Every row belongs to one group in each of 4 separate groupings. Each group adds its own fixed numbers to the row, and there is some noise. The rows also spread widely along 14 directions, which tell nothing about the answers.
In the rows, zero is written as 128.
Known rows, each followed by its group in each grouping:
[160 136 174 140 181  77 120 107  92  34 109  87 159 161 116 128 127 127
 151 187  86  88] -> nafi Mizun k_105 (2)
[137 139 100 145 135 155 134 135 141 109 105 105 134 144 131 115 139 151
 124 143 116 142] -> povul mep k_105 (1)
[151  98 156 118 144  84 108 113 141  88 118 142 112 139  91 173 154 154
 162 132 127 150] -> sok Loga k_356 (1)
[116 131 156 135 112 100 111  73 157  97 154 124 100 133 112 174 129  91
 147 143 118 108] -> povul Mizun k_157 (2)
[121 147 172 122 137  95 125 112 111 105 112 128 129 126 147 119 114 115
 110 133 144 126] -> Rasu kero k_157 (0)
[120 145 188 124  91 108 132  87 136  97 116 116 120 135 107 136 111 116
 100 143 152 156] -> nafi Loga k_907 (0)
[112 112 176  83 145 100 127 153 104 154  85 130 150 129 123 120 125 118
 127 108 122 155] -> sok pibev k_907 (2)
[147 113  69 126 137 103 124 140 120  88 136 108 106 152 116 122 124 130
 169 112  98 165] -> Rasu pibev k_356 (0)
[122 118 182 117 153 141  90 127 123 137 141 142 129 158 122 131 140 118
 145 157 153 125] -> nafi mep k_907 (0)
[166 126 130 140 133  47 135 101 133  75 123 117  97 144 104 190 162 149
 171 121 115 129] -> nafi kero k_105 (1)
[157 128 117 163 163 160 105 111 181  81 158 147 138 119 179 121 147 180
 140 137 145 109] -> sok pibev k_157 (2)
[196 159 156 164 124 135 115 105 188 116 117  91 157 137  88 137 171  91
 118 134 126 149] -> povul kero k_157 (1)
[173 115 100 107 150 120 106 127 146 116 151 139 156 106 123 107 128 134
 143 108 113 107] -> Rasu Loga k_907 (2)
[165 140 137 154 127  93 116 119 180 144 139 141 127 145 119 137 136 152
 136 116 174 161] -> sok mep k_105 (1)
[124 110 101 125 113  80 121 143  90 107 175 128 103 151  82 130 143  96
 150 104 138 128] -> nafi Loga k_157 (0)
[144 137 159 111 101  74 147  89 161 119 130 148 132  78 163 123 106 149
  94  71 150 132] -> nafi pibev k_105 (2)
[186 135 155  96 132 116 111 128  95 117 153  99  96 188 143 146 132 134
 160 161 184 131] -> nafi mep k_157 (0)
[115 111 137 130 130 115 126 124 125 121 136 154 123 117 112 159 153 159
 139 130 151 105] -> nafi Loga k_907 (1)
[119 138 189 138 119 131 106 106 135 144 165 141 107 142 131 176 152 121
 145 148 192  94] -> povul pibev k_907 (1)
[ 84 111 112 126 154 104 117 110 155 162 112 150 118 127 121 142  80 119
 170 145  83 123] -> sok Loga k_356 (0)
[ 84 138  74 184 182 119  91  95 129 131 137 172  66 176 188 152 158 105
 131 138 209  99] -> nafi mep k_907 (0)
[133 128 140 124 130 138 114 143 129 117 139 121 135 146  94 128 150 119
 136 132 144 141] -> Rasu Loga k_157 (2)
[ 57 122 104 195 113  83 142 147 142 105 165 153 129 113 100 121 116 156
 154 116 112 124] -> nafi mep k_907 (2)
[185 132  91 130 122 134 129  92 157  96 105 105 118 137  95 154 148 150
 130 174 165 136] -> povul pibev k_907 (1)
[ 78 108  54 155 140  83 112 111 147 106 128 151  64 174  95 155 119 131
 177 152 145 176] -> sok pibev k_105 (0)
[ 65 120 130 190 151 131 100 106 161 102 150 152 150 122  90 111 107 118
 151 184  90  99] -> povul Mizun k_907 (0)
[ 92 145 173 165 149  95 131 119 112  83 108 133 133 136 138 127 116 141
 127 150 137 126] -> Rasu pibev k_907 (0)
[143 131 139 168 135 170  85 146 158  86 171 111 150 164  83 105 190  74
 132 104 108 174] -> Rasu Mizun k_157 (0)
[138 147 139 150 145 127 128 122 148 153  99 124 164 129 117 123 137 112
 109 130 142 126] -> nafi Loga k_907 (1)
[204 132 152  88 142 113 101 108 116  74 125  99 132 155 153 106 147 100
  96 108 152 152] -> sok mep k_157 (2)
[183 125 105 116 168 137 122 115 133  59 123 122 167 103 153  99 139 164
 116 133 110  92] -> Rasu pibev k_105 (2)
[137 141 132 109 129  84 119  72 164 124 104 131 122 117 121 151  95 112
 134 150 130 128] -> Rasu kero k_907 (2)
[ 74 117  69 149 151 169 106 128 146 154 146 142 125 137 117 113 110  93
 153 161  91 102] -> povul mep k_157 (0)
[157 114  71 115 162 100 119 114 121 100  98 124 139 122 100 105 130 103
 115 142 116 105] -> povul mep k_157 (2)

New rows. What belongs after each?
[111 111 142 136 124 141 108 124 138 108 161 149 115 135 118 136 145 149
 149 139 154 137] -> nafi pibev k_907 (0)
[113 119 116 129 126  93 118 113 115 126 136 141  73 156 122 161 127 137
 163 151 179 128] -> povul pibev k_907 (0)
[119 137 117 147 102 139 128  89 197 108 122 114 127 130  95 140 123 116
 127 144 110 175] -> nafi Mizun k_157 (2)
[144 138 135 144 123 125 129 116 151  69 119 113 113 143 124 142 156 143
 131 110 115 171] -> Rasu pibev k_105 (0)
[153 147 124 119 145  73 149 119 102 102  85 111 136 117 122 129 122 138
 115 141 123  96] -> Rasu kero k_105 (0)
[133 150 180  91 134 136 118 140  50  93 135  80 149 167 163  78 101  85
 110 144 137 130] -> Rasu pibev k_907 (0)
[124 101  76 100 140 190  99 149 130 154 157 120 114 173  89 137 138 113
 188 181 109 132] -> nafi mep k_157 (0)
[114 130 111 107 113 101 123  89 136 108 144 140 109 114 135 146 113 119
 131 119 122 124] -> Rasu kero k_105 (1)
[123 136 156 104 134 134 123 165 104 148 111 101 130 170 123 125 140 112
 142 125 143 168] -> Rasu Mizun k_157 (2)
[131 108 105 102 126 107 144 109 113 102 119 141 105 105 132 155 141 143
 129 119 129 104] -> nafi pibev k_157 (0)
[157  97  40 100 187 147  95 132 142 162 127 147 111 150 131 148 145 131
 186 139 138 126] -> Rasu pibev k_356 (1)
[ 80 116 164 122  74 100 121  74 160 120 157 163 118  98  54 142 101  99
 108 156 148 130] -> nafi mep k_157 (0)
[101 133 126 145 145 123 125 116 137 134 124 143 114 125 151 145 138 114
 134 113 132 112] -> Rasu pibev k_356 (0)
[ 92 138 201 143 120 112 125 134 114 134 134 123 133 143 125 126 135 102
 117 117 143 136] -> nafi Mizun k_356 (0)
[173 128 162 106 138 160  86 141 129 133 164 112 134 162 120 128 181  64
 138  89 137 152] -> Rasu pibev k_157 (0)
[163 108  97 111 139  91 126 152 108  81 139 118 133 125 114 116 154 122
 147  72 100 147] -> Rasu pibev k_157 (2)
[149 144 120  88 104 134 136 134 110 158 102  97 101 134 183 139 172  79
  94  33 133 158] -> povul kero k_907 (1)
[168 124 123 136 124  80 124 137 124  66 198 129 142 108 150 100 122 145
 149  77 117 115] -> Rasu pibev k_157 (2)
[121 116  97 109 147 116 123 108 136 124 123 156 102 126 152 142 112 173
 133 159 179 105] -> sok Loga k_157 (2)
[158 147 131 172 146 125 120 168 163 163 111 104 160 159  82 119 159  97
 154 100 112 183] -> Rasu pibev k_907 (0)
[ 96 123 104 115 175 143  99 144 123 218 122 170 130 142 122 119 123  98
 136 155 181  96] -> Rasu mep k_157 (0)
[128 111 197 121 157 139  99 127 101  77 125 123 154 147  78 138 161 122
 141 177 109 104] -> nafi Loga k_907 (0)
[136 139 154 136 123 173 114 148 153 163 152 114 169 132 105 109 150  72
 120 116 113 128] -> sok pibev k_157 (0)
[ 79 119  99 118 112 107 150 140  96 119 130 117 132 116 119  97  79 117
 123 128  89 114] -> sok Loga k_356 (0)
[ 88  92 140 127 163  77 119 112 117 114 121 168  99 126 110 175 112 172
 189 172 117  88] -> nafi Loga k_356 (0)
[115 121 131 122 161  93 121 102 105  80 115 125 121 136 145 130 112 143
 127 175 148  91] -> sok Mizun k_356 (2)
[135 128 208 145 152  97 114 144 109  98 129 120 153 135 126 115 141 105
 141 107  98 128] -> povul pibev k_157 (0)
[191 109  77 117 165 143  98 117 147 118 139 126 121 137 153 143 160 147
 162 125 125 107] -> povul Mizun k_907 (1)
[110 132 150 131 120 133 135 118 141 123 122 120 144 121 111 132 121 122
 121 154 110 117] -> sok Mizun k_157 (0)
[108 136 168 159 154 100 106 112 148 124 140 146 134 140 148 141 117 142
 159 134 137 132] -> Rasu Mizun k_907 (1)
[ 67 120 155 158 121 137 135 110 127  50 135 129 121 121 109 144 117 189
 152 197  83  92] -> povul Mizun k_105 (0)
[152 133 135 155 139 125 109 114 167 120 143 134 139 141 121 125 136 132
 137 137 145 150] -> nafi mep k_157 (1)
[202 105  62 129 157 124 119 110 194 130 108 133 117 123  79 186 182 155
 169 143 133 114] -> sok pibev k_356 (2)
[107 103  88  73 103 118 127 124 113 138 103 138  58 130 130 165 184  88
 116  43 117 163] -> povul kero k_105 (0)
[104 110 107  88  91 154 139 191  77 139 150  99 121 137 111  83 118 144
 142 121 123 149] -> povul kero k_356 (0)
[136 115  91 114 128 119 123 143 117 127 130 110  94 169 119 148 138 124
 171 124 125 158] -> sok pibev k_907 (0)
[ 42 102 149 170 172 115 117 137 164 150  90 199 139 114  87 136 138 168
 146 152 135 142] -> nafi pibev k_105 (0)
[185 166 121 138 104  77 124  71 166 122 181 114 122 133 161 111  68 121
 119 141 174 106] -> sok Mizun k_105 (0)
[178 156 103 126 154 163 119 137 150 178 127  92 123 174 198 122 132 110
 150 106 131 148] -> nafi Mizun k_157 (0)
[133 141 125 113  85 136 163 150 117 133 115  78 150 109  87 117 119 112
 126 134  71 118] -> povul kero k_157 (0)
[166 134 121 167 138 105  91 100 180 127 167 138 114 164  97 140 135 118
 167 155 179 150] -> nafi pibev k_907 (0)
[119 125 115 109 143  76 143  98 120 113  65 126 132  93 122 127 123 100
  99 122 108  98] -> povul kero k_356 (2)
[140 117 123 139 126 107 118 121 138 136 137 139 144 119  58 138 141 126
 133 165 156 100] -> povul mep k_907 (1)
[ 89 117 192 133 135  89 135 159 113 165 122 149 129 119 103 158 145 148
 159 116 114  94] -> povul Mizun k_105 (0)
[147 119 148  93 169 118 112 108 131  95  63 125 133 133 116 142 151 120
 128 134  89 146] -> Rasu kero k_105 (0)
[101 128  96 105  96 170 131 119 119 153 158 130 107 130 143 126 126 125
 110 141 194 120] -> nafi pibev k_356 (1)
[ 83 113 138 156 160  75 121 133 119  98 131 158 123 122 133 132 116 150
 166 118 103 128] -> Rasu pibev k_907 (0)
[111 144 151 161 130 115 108  96 183 140 160 137 170 121  95 110  64 119
 147 190 124 104] -> sok Loga k_907 (2)
[166 118 143 118 128 149 117 182 127 184 174 134 172 121  83 106 158 126
 138 126 168  95] -> sok pibev k_157 (0)
[145 113 124 146 176 108 102 129 156 136 127 149 155 129 109 119 132 127
 150 145 119 111] -> sok Mizun k_157 (0)
[105 142 181 121 144 150 140 147 123 123  94 131 158 112 179 100 120 184
  98 146 153 123] -> sok kero k_157 (2)
[150 144 143 153 116  75 150 116 178 137 113 135 128 107 115 177 145 153
 142  84 106 139] -> Rasu mep k_105 (1)
[112 123 123  85  94 121  96  94 122 140 176 140  74 156 136 143 112  85
 129 119 192 159] -> Rasu mep k_356 (1)
[145 124 132 125 159 117 112 127 141 138 125 114 133 159 112 152 131 106
 179 141  79 122] -> sok pibev k_105 (0)
[ 99 140 142 138 115 123 114  96 167 130 160 143 115 131 126 140  98 137
 143 165 168 131] -> Rasu Mizun k_157 (2)
[133 135 157 134 127 160 136 112 162  94  94 115 142 121 124 143 164 151
  99 144 130 138] -> sok Mizun k_157 (2)
[118 112 134  92 112 140 133 152 138 159 104 134 119 132 109 143 138 168
 134 124 155 161] -> sok Loga k_907 (2)
[143 131 224 134 146 111  93  91 134  40  96 117 113 153 157 141 186 113
  93  93 145 178] -> povul Mizun k_907 (2)
[133 144 156 133 148 139 112 107 160 138 132 130 150 127 156 115 115 117
 133 135 104 114] -> nafi kero k_105 (0)
[131 111 116 129 106 120 133 117 145  85 136 128  99 116 128 141 132 168
 149 113 115 152] -> povul pibev k_907 (0)
[157 128 153 136 117  89 122  78 187  97 136 141 129 109 110 155 148 132
 120 104 130 130] -> nafi Mizun k_105 (2)
[109 117 117 135 130 102 126 116 153 117 124 143 125 118  95 134 115 143
 148 146 123 126] -> povul pibev k_105 (2)
[112 109 109 132 168  65 131  92 119  82  67 151  97 113 122 178 149 153
 139 148 118  86] -> povul mep k_907 (2)
[120 153 125 129 116 117 136 142 135 186 143 120 115 145 160 127  93 141
 154 123 161 136] -> Rasu Mizun k_907 (0)
[114 148 119 181 129 103 112 114 161 132 149 137 104 146 133 121 118 115
 141 132 161 141] -> povul kero k_157 (0)
[ 50  96 139  88  80 136 150 180  79 138 133 133  97 133  77 135 126 171
 144 139 146 164] -> Rasu Mizun k_356 (0)
[122 122 121 112 155 101  96  90 126 125 131 143  81 151 163 167 143  94
 148 124 139 110] -> sok kero k_907 (0)
[144 135 164 115 142  67 146 103 173 156  67 150 120  99 141 179 114 168
 143 106 128 138] -> Rasu Loga k_157 (2)
[107 162  72 169 181 156  96  98 178 149 132 131 112 159 197 140 135  84
 153 122 110 110] -> Rasu kero k_105 (2)
[162  93  49  79 144 128 104 124 134 141 118 133 107 155  46 160 157 116
 168 160 152 151] -> Rasu pibev k_105 (1)
[175 124 102  66 120 113 150 113  83  99  93  93 124 122  94 143 128 136
 114 193 140  83] -> sok kero k_157 (0)
[177 158  35 114 127  94 163 108 139 138  66  96  82 137 180 154 148 114
 102  58 131 150] -> Rasu Mizun k_105 (0)
[123 141 152 160 152  87 116 116 101 124 156 131 132 132 136 116 119 105
 124 157 169  50] -> povul Mizun k_356 (0)
[120 123 157 110 166 147  89 132 126 124 136 124 149 155 142 108 111 125
 158 158 122 137] -> Rasu Mizun k_907 (2)
[129 154 181 161 112  79 112  61 183 143 122 131 117 131  93 184 132  61
 127 122 135 126] -> povul Loga k_907 (1)
[130 137 153 144 123 131 143 136 124 112 132 116 128 121 134 144 154 157
 126 138 149  90] -> povul Mizun k_157 (2)
[105 111   4 135 115 137 138 137 185 156 139 130 117 114 122 111  96 143
 172 106  77 167] -> nafi kero k_356 (2)
[102 144 131 191 125 117 124 112 173 112 131 112 167 140  82 111 108 102
 139 158  94 159] -> nafi Mizun k_907 (1)
[129 133 181 115 134 102 105 143 106 118 183 105 135 157 148 117 102 105
 174 116 109 129] -> Rasu Mizun k_356 (2)
[ 88 152 211 144 104 147 117 103 160 135 137 123 156 130 114 118  93 105
 113 168 115 135] -> sok mep k_907 (0)
[126  78 111 115 172  80 116 167  65  50 128 137 117 126 130 112 173 151
 152  81 104 117] -> povul pibev k_356 (2)
[136 134  61 148 149  47 136 134 138 146 113 131 121 138 111 106  78 137
 153 123 149 145] -> Rasu Loga k_356 (2)
[124 137  93 136 144 103 147 144  97 103 122 100 121 142 197 104  97 143
 147 100 101 141] -> povul pibev k_157 (1)
[ 85 108 146 127 121 107 126 136  83 123 142 163 109 110 101 143 158 140
 115 142 173  65] -> povul mep k_907 (0)
[123 122 101 141 146 106 123 163 105 165 111 144 107 143 127 128 182 104
 119  73 180 134] -> povul pibev k_907 (0)
[169 132 128 107 101  78 173 158  45  63 102  85 100 131 144 127 166 165
  97  86 165 122] -> povul pibev k_907 (0)
[127 113  61 128 130 138 113 148 116 127 154 111  94 174 101 136 154  98
 158 124 131 140] -> sok Loga k_356 (0)
[158 150 189  97 103 157 127 152 127 159 123  82 141 164 146 121 146 105
 121  97 155 188] -> nafi pibev k_907 (2)
[115 117 111 123 164 136 117 168 109 147 135 119 133 158 129 111 105 139
 188 150 105 136] -> Rasu pibev k_356 (0)
[130 129 108 148 156 119  82  75 178  84 143 151 110 151 166 101 109 113
 117 117 136 164] -> sok Loga k_105 (0)
[ 89 134 114 152 122 132 130 122 108 116 160 141  93 131 170 133 125 153
 135 141 175  88] -> povul pibev k_907 (0)
[130 135 241 120 115 199  91 148 145 135 166 130 180 134 146  68 148 132
  90 114 167 169] -> nafi Mizun k_907 (0)
